The rows are grouped in 2 different ways at once. Each group adds its own fixed numbers to the row, and there is some noise. The rows also spread widely along 4 directions, which tell nothing about the answers.
Some rows, each with its group in each grouping after it:
[ -2  29 -14  31  18 -10   2   7 -11  12  28   5 -16 -24  -3  -7   7   5
   9 -14  12  13   2  19 -10  13   5   4 -26  10]  tarok kazon
[-14  31  15 -12 -16 -29  11  13   2  36 -19  13 -24  -3 -14  -6  -5  29
   0  -3  -7  -5  15  27  12 -13 -28  -5  -1  19]  nef Pak
[  8  13   0  10 -10 -13 -13   1  17   2  -7   8   3   8 -21 -18  -6  19
 -15   3 -13 -14  15   4   5   1   1   3 -10  -5]  dur Pak
[-12  36 -18  30  40  -8  -6  12 -22  20  19  10 -21 -36  -8 -10   2   3
 -12 -13 -10  15   8  15 -10  -2 -17   4 -38  28]  tarok bir
[  6   7 -30   7  32   3  16 -18 -10   5  26   6   1 -23 -12  -3 -26   0
   9  -4 -23   3  11  -2 -18   8  34  -2 -24 -10]  nef kazon
[-15  12  -7  25  -4 -19 -19  10   4  14   2   0  -6 -18  -5   5   3  10
  -6  -8  25   7   4  -2   3  -8 -16   0 -25  19]  dur Netas
[-13   7   3  18  -2 -13 -11  20   5   8   3  -6  -3 -17   4  14   6   7
   0  -9  32   8  -5  -2   7 -15 -17  -6 -13  15]  dur Netas
[ 29  10 -24  42  39  11 -20  -9   3 -12  40   4   2 -12  -5 -32   1   4
 -12 -16   8   8  16  -1 -27  20  19  17 -30 -10]  tarok bir
[ 10   8 -11  12  11 -13   8   1  -1  12  23   1  -4 -13  -3  -9 -10  14
  19 -21  20  12   3  19 -11  11  10   1 -13   3]  nef kazon
[-27  20  10 -55 -30 -18  34  10 -13  22 -45  15  -9  -4 -28  12 -38  21
   0   6 -43 -22  20  12  24 -21 -16 -41  14   0]  nef kazon
[-15  31  -2 -13 -17 -10  15   8  -7   9 -16  10 -10  -9 -22  -7 -15  10
  -5  -4 -22 -19  18  15  11   2  -8 -22  -9  -2]  tarok kazon
[ 16  -2  -7 -10  -7  -1  14 -14  11  -6  -1   4  16  12 -11 -15 -25  15
  13  -6   5 -16  16   4 -10   9  20  -9   5 -28]  nef kazon
[ -4   7  -4   6  -5 -13   0  -3   9  15   4   2 -10  -4   3  -2 -10  13
  13 -15  27   5  15   2 -10  -9  -5  -8  -8  -2]  nef Netas
[ 22  -7  11   2  -7  -4   1   9  22 -14   2  -8  10  11  -7   0   3  15
  -2  15  -2  -8   0  -9   2  -5  16   5   6 -15]  dur Pak
[  3  21  -4  12  13  -2  16  12  -7   4  19  -7  -5 -17   3   5   4   1
   9  -8   7   8  -1  11  -6   9  13  -3 -11  -3]  tarok kazon

New rows, each followed by its group in each grouping:
[-23   9   5 -32  -1  -6  16  24 -19  11 -43  12   5 -19 -27  31 -24   9
 -28  20 -68 -14  14 -10  25 -38 -28 -35  -5  13]  dur bir
[ 13   3 -11  48  -5 -11 -46 -12  29  -7  19  -2   7   5  -3 -37   5  18
  -7 -26  62   2  10   2 -15  15   1  21 -29  -8]  dur Netas
[-11   5  -2 -16 -13 -11   9  -2   7   9 -13   6  -4  -5  -2   6 -21   9
   7  -5  -3  -9  18  -8  -1 -20  -2 -23   5 -10]  nef Netas
[  5  -6   0  19  -4  -2 -17   9  16  -6  10 -11   8  -1   7   4   4   9
   3  -4  38   5  -2 -12  -2  -7   6  -1  -9  -7]  dur Netas
[ -8   6  -6   0   5 -12  10  -4   2  16   5   0  -8 -12   2  10 -15   4
  10 -10  11   3  12  -8  -5 -15   1 -13  -1  -2]  nef Netas
[  8   5 -32  26  26  -2  -9 -23   6   8  34   3  -9 -17   4 -14 -14  -4
   8 -15  20  11  10  -9 -26   6  24  10 -22  -9]  nef Netas
[ 20   8   1  13 -37   1 -28 -15  38 -22  -1   3   8  31  -4 -38   0  18
   0 -17  51 -21  23  -1 -17  15   7  -2   5 -32]  tarok Netas
[ 16  21  23  14   3  -6   2  24  11   2  14  -6 -13   2  14   1  27  11
   9  -1  26   9  -1  16  -3   6   0   5   4   1]  tarok Pak
[ 10  16 -10  21  30   8  16  10 -12  -2  34  -7  -4 -23   8  11   6  -7
  16  -3   3  14  -1   4 -12  11  26  -3 -14  -1]  tarok kazon
[  2  12   2 -18  16  -3  24   1   1  12   3   2 -14  -8  -5  14 -12   7
   6  13 -35  -5  11  -4  -1 -14  11 -10   7  -3]  nef Pak
[ 18  -9 -17  -4  23  10  23  -9  -3  -9  21   1  10  -9  -4   3 -25  -1
  16   2 -17  -3   7  -9 -17   6  41  -9  -1 -27]  nef kazon
[-18  30  15 -10  13  -6  29  20 -13  16  -6  -1 -26 -20  -2  27   5   1
  -1  20 -41  -1   9   2  12 -18  -7 -19   5  15]  tarok Pak
[ -7   2  -2 -14 -14  -7   4  -5  11   7  -9   4  -1   4   0   3 -22  10
   8  -4  12 -12  15 -10  -1 -15  -1 -19  10 -13]  nef Netas
[  0   8  -3   3  -1 -13   8  19  -2   5  -1  -2   9 -13 -10   6  -5  12
  -3  -3   1  -3   2   9  10  -1  -1  -8 -13   3]  dur kazon
[ 10  13  -5   9  28   6   2  10 -12  -5  14   1   4 -14   0   4   0   1
  -9   5 -19   3   7  -6 -10  -5   2  -7 -13  -2]  tarok bir
[  0   1  -5  21 -16 -11 -21  -3  19  -4   4  -1   4   4  -5 -12  -4  12
  -4 -12  29  -5   9  -5   1   0  -3  -4 -14  -6]  dur Netas
[ 11  14  22  -6   5  -1  16  22   7   1   5  -6 -10   2   9  14  14   7
   9  14  -1   0   2   2   2  -5   5  -8  16  -5]  tarok Pak
[ 17 -20  20  -9   6   2  22  35   1 -14  11 -24  23  -2  17  36   7   6
  15   7  19  10 -23  -9   8  -6  18 -15  13  -9]  dur kazon
[ 17   9  24  -3  11   1  22  27   5  -2   8 -14  -7   4  18  23  20   5
  13  13   3   8  -6  -1  -1  -7   9 -10  18  -5]  tarok Pak
[-12  14  -5  16  26   5  16   7 -11   5  22 -10 -15 -30  21  30   9 -14
  11   7   3  11   1 -15  -7  -7  11 -11  -9   6]  tarok Netas
[  6  24  18 -17 -26  -7   8   0  15  -2 -26  13  -9  16 -21 -13  -5  15
  -8  10 -22 -27  26   6   9  -5  -3 -16  16 -19]  tarok Pak
[  5  -7  -1  15  -7  -2 -12   6  13  -9   7  -7  12   0   6  11   1   4
  -1   0  29   1   1 -15  -3  -7   5  -3  -5 -11]  dur Netas
[-19  33 -13  25 -14 -36 -21  10  -3  32  -4  13 -11 -20 -30 -30  -6  28
 -15 -25  17   1  13  34  10   7 -28   7 -41  30]  dur kazon
[-13   6   1 -11  -2  -7  13  -3   4   7  -4   3  -7  -4   0  13 -21   6
  11  -4   4  -5  14 -13   0 -16  -2 -21   5  -7]  nef Netas
[-53  47 -17   9  27 -11  20  14 -31  42   2   8 -45 -56  -8  31  -3 -13
  -6   3 -35  12  15   0  11 -22 -24 -22 -32  42]  tarok Netas
[  6   3   9   7 -19 -17  -5  21   6   4  -1  -1  11   1  -6  -4   2  23
   4 -10  31  -2  -3  15  11   5  -7  -4  -6   1]  dur kazon
[  5   4  -1   8   2  13  -1  -1  11 -13  13  -6  -1  -3   9   7   2  -7
   9   1  18  -5   6 -19 -15  -2  16 -10   4 -23]  tarok Netas
[  4  17  -5   6  14   5  18   6  -7  -2  18  -2  -3 -15   1   5  -2   1
   9  -1  -5   2   4   2  -5   9  20 -10  -9  -8]  tarok kazon
[ 14  -3  10  11  16  -9 -10  30  -4  -3   8 -10  14  -9   5  10   6  16
 -10  -4  15  11 -12   2   1 -10 -14  -3 -13  10]  dur bir
[13 14 14  5  2  1  8  9 10 -2  7 -5 -8  5  8  3 12  9  4  9  0 -3  7  3
 -5  1  6 -3 13 -8]  tarok Pak
[ -7  13  10 -17  29   9  43  10 -15   1   2  -3 -17 -20   2  37   0 -16
   5  34 -60  -4   8 -21   5 -20  23 -23  12  -1]  tarok Pak
[ 13  15  19   5  -7  -8 -12  27   2  -3  -1  -3   5   6   5 -12  12  22
  -4 -10  31   2   3  17  -3  -1 -25  -5   2  -4]  tarok bir
[ 22  -5   2  39 -22 -13 -45  -1  37 -13  18  -4  16  17   8 -34  12  30
  -2 -26  82   1   0   3 -13  17  -4  21 -11 -16]  dur Netas
[-17  17   1  -6   1 -16  15  13  -6  17 -16   1 -15 -19 -19  17  -9   5
 -19  17 -48 -10  13   0  23 -19 -12 -14 -10  15]  dur Pak
